There are 4 ways to turn a row about zero (a turn may also mirror it). The second row of each pair is the first, turned, with some noise. The first 36 pairs use one turn. New pairs use 3 turns, one after the other, and a turn may come again.
Known pairs, each followed by its turns in order:
[-35  27 -42 -35 -24 -50 -31 -45]
[-44  11 -69  -4   3 -54 -26 -35] -> Zef

[-32  -8  47 -35  31 -20  48 -46]
[ 24 -35 -15 -37 -74 -42  19  14] -> Zef

[-42  48  -9 -51   8   6  -9  -6]
[ 50  50  -4 -25  -1  20  -9 -37] -> vomab

[  4 -11   3 -45  35  -1  12  36]
[ 13  31 -10 -24   3  -4  33  45] -> Zef

[-32  41 -17 -11  35 -24  -6   4]
[  6  24  17 -51   4  -3  19 -20] -> Nog

[-31   8 -28 -29 -10  13  46  43]
[-26  23  19   8  -5  57  47  -6] -> tal

[-38 -43 -13 -30 -19 -11 -16   5]
[  1  51  26  23  -6  -2 -16  29] -> Nog

[  8   6 -22   5 -42 -51  11  40]
[  8   0 -24 -13 -68  20  29 -11] -> tal

[ 45 -38 -11 -51  35  13  16  32]
[ -7 -14  28 -65 -33 -39  -5  36] -> vomab

[ 33  39 -14  -1 -26 -21 -28 -31]
[ 48 -25 -16 -26  29  15  -8  26] -> Nog

[20 13 43 43 12 30 17 12]
[-49 -20  -5  20 -14 -17 -28 -32] -> vomab

[  8   5  15 -41  48  26  15  17]
[ 13  14   2  -2 -15 -12  59  43] -> Zef

[ 11  24  29 -18   2  36  50  47]
[ 33  -4  43 -34  24  -4  45  22] -> Zef

[-18  28   9  -9  41   9 -23 -15]
[ 15  25  22   3 -18  32 -32 -23] -> vomab

[  9  38 -17 -25  16   3 -33 -10]
[ 24 -12  30 -39  27  -6  -4  -4] -> Nog

[ 27 -19  10 -14 -36  45  46  36]
[-13  19  24  49  -8  25  35  60] -> tal

[  8  26  24  -8 -30   5  -2  13]
[-17  19  -1  -3   5  -7  21 -37] -> vomab

[ -3 -14  28   2  42 -20  43  -9]
[-19  27 -34  -2  -5   2   0 -56] -> Nog

[-28  14 -26  44  45  -6 -43 -27]
[ 31 -16  26  38  17  53 -47   3] -> vomab

[-13  17 -28  46  -3  21  -6  14]
[-10 -20  -2  14  34  37   8 -28] -> Zef

[-33 -45  32  36  16  19  -8 -23]
[ 12 -46 -18  -8  51  10 -17  35] -> tal

[-39  12  47  27 -20  29  -3 -28]
[ 31 -14   1  10 -68   6 -10 -20] -> Nog

[ -6 -37  49 -36  48  46 -21 -15]
[-38  48  22 -24 -51  13 -48  30] -> vomab

[ -5   2  46  28   0  13 -31  44]
[-29 -42 -20   8   6 -34  31  17] -> tal

[  7  38  49 -13  -7   6  33  49]
[-12  20  -9  -5 -21 -59  -1 -55] -> vomab

[ 21  26   4  27 -27 -28 -27  33]
[  0  -4 -37   1 -42 -37  24  -6] -> tal

[-33 -48   9 -19 -18 -11 -31 -29]
[-3 48 -2 20 10 18 10 60] -> vomab

[ 15  -3  44   2 -45 -47  47   5]
[ 20 -12  37 -66 -12 -17 -46   2] -> Zef

[-18 -15 -19  19 -36  10 -20  14]
[  7   5 -28 -31   2   4  28  26] -> tal

[ 48 -17 -22  18  23  -4 -34  38]
[-49   6 -30 -18 -37 -21 -26  24] -> tal

[-13  13 -38   0  -3 -11  38  38]
[ -6 -14 -19 -39  46  13  12  16] -> Zef

[  8  49  39 -47 -45 -30 -39 -44]
[ 63  -8   0 -36   8  49 -68  14] -> Nog

[ -4  29  47   0 -10   7 -40 -42]
[ 61 -24  12  -5 -16  24 -28 -25] -> Nog

[ 21 -47 -16 -41  46  18  39 -51]
[  7 -39 -27  27 -37 -29   4  76] -> Zef

[ 38 -15  21  45  27  21  29  21]
[-27 -19 -30  55  -2   3 -25  36] -> tal

[-10 -27  17  -6  47 -50 -27 -48]
[ 47  50 -13  14  31  15   6 -49] -> Nog

New pairs. What belongs after each?
[ -7 -13 -10 -12   6  49  -7 -35]
[ 15  -5  32 -38  22  -4 -25 -25] -> vomab vomab Nog

[ 22  27  50  -1  11 -40  34  19]
[-39   5 -28  27 -49 -31  15   2] -> Zef tal vomab

[-14  41  31  41  43  32  46  -8]
[-45  59  -5  30 -19  52  25   8] -> Nog vomab tal

[-14  33  44   7  -9  31  15   4]
[-32  -7  23  32 -41  -2   4   7] -> Nog tal tal

[ 24 -13 -33 -16  -5 -13  28 -50]
[-25  27  16  13   5 -26 -44  31] -> Zef tal Nog

[-17 -41 -32  48  -1 -19 -14   6]
[ -8  10 -37  -1 -50 -19  10 -29] -> vomab Nog Nog

[ 37  -7 -39  35 -13  34  15 -50]
[ 20  20 -21 -18 -36  64  36  -1] -> vomab Nog Nog

[-21 -32 -42  26 -34   3 -39  48]
[ 64 -33 -39   3  24 -10  -9 -26] -> Nog Nog Zef

[  6  18  27  43 -32 -16 -22  12]
[-37 -27  35   5 -18 -23 -24  -2] -> Nog Zef vomab

[-28  13 -28 -43 -35   2  12 -25]
[  2  16  -1  14  32 -18 -60   6] -> vomab vomab Nog

[-43  11  37 -45 -36  14 -41 -18]
[ 17 -34   9  24  64  16  26 -39] -> Nog vomab tal

[ 48  10  32   5  12  39 -16  19]
[ 19  39  19 -20   6  32 -13  33] -> tal tal tal

[-15 -31 -45  -9  14  13 -16  -3]
[  7  44  20  25 -25 -10  16 -13] -> vomab vomab vomab

[-13 -30 -48  -9  14 -31 -33  -3]
[-15 -25  14 -52  -1  -1 -44 -12] -> tal vomab Nog

[ 21  12 -36  37 -40  12 -24  10]
[-39 -24   3 -25  44 -24 -16  17] -> vomab tal tal

[ 36  37 -16 -36 -49  33 -45  51]
[-38  42 -53 -10   4  19 -33  68] -> vomab Zef Nog

[ 19  14 -22  -9  25  -7  -8 -46]
[-13  41  23   6   1  20 -14  31] -> Zef tal tal

[-19 -45   7   0  41 -47   2  35]
[  4 -10 -31   1  47 -10  46  42] -> vomab tal vomab

[  3 -38 -20 -36   6  45 -12  32]
[ 22 -13  10  27  22 -64  -8 -15] -> Nog Zef Zef

[-24 -16 -43 -26  44   7  44  12]
[-18  29  -6 -26   9  -1  28 -68] -> tal tal Nog

[ 33  11 -42  45 -22 -14  47 -49]
[  4  15 -11  63 -24  16 -66  -4] -> tal Zef vomab

[ 19   5   4   9 -24 -49 -37  26]
[  8 -13 -17 -19  -4  46  37 -32] -> Nog tal Zef

[ 28 -21  -4 -47  41 -50 -15 -13]
[ 27 -28  35 -35  21  38 -49   1] -> vomab tal Zef

[ -1 -38  32  47 -26 -24  -2  24]
[ 11 -59  11 -22  36 -24  16   1] -> vomab Nog Zef

[-28 -47   0 -50  33  49 -20  42]
[ 88  26  39   5  17 -22  11  15] -> Nog Zef tal

[-42  18 -11  40  31   5 -51 -24]
[-40  54 -12 -24  26  20 -17  30] -> Zef vomab tal

[ 38 -10 -20 -41 -35  38 -25  49]
[ 24 -42 -30   3 -76 -15 -13 -19] -> Nog Nog Nog

[ 41 -15  40 -32  44  43  -8  46]
[-63   4  -6  -7   1 -76 -18 -25] -> vomab Zef Zef

[ -8 -36  21  -6 -17 -31 -31  30]
[ 16  -4  -4 -41  39 -15 -13  -9] -> Nog vomab tal

[  5  -5   9  42  19   8 -38 -48]
[-26  33  16  32  21 -30 -17  20] -> Nog Zef vomab

[-45 -27 -36 -43 -15 -15  40 -17]
[-17  22 -38  -4  42  37  53 -16] -> Zef Zef Zef

[ 31  37 -28  16  11  25 -26  -1]
[ 45  18 -26  -4  -6  28  -8  21] -> tal Zef vomab

[ 18 -15 -11  38  29  48   6   6]
[ 22 -38  -9 -24  11 -19  29  36] -> vomab Zef Nog

[ 23 -21 -34 -30 -16  46   3 -33]
[ 22 -14  49 -32 -35 -13 -22  22] -> Nog Zef Nog

[-15   9   8 -13  -4 -14 -41 -36]
[16 19  2 17 10 38 -1 33] -> Zef Zef vomab

[ -6   4 -20 -27  41 -13 -26 -19]
[ 29 -24   5   3 -14  23  41 -14] -> Nog Zef tal

[-37   6  14  -1   1 -31 -26  11]
[  5   4  -4 -31  26 -33  17 -16] -> tal vomab vomab

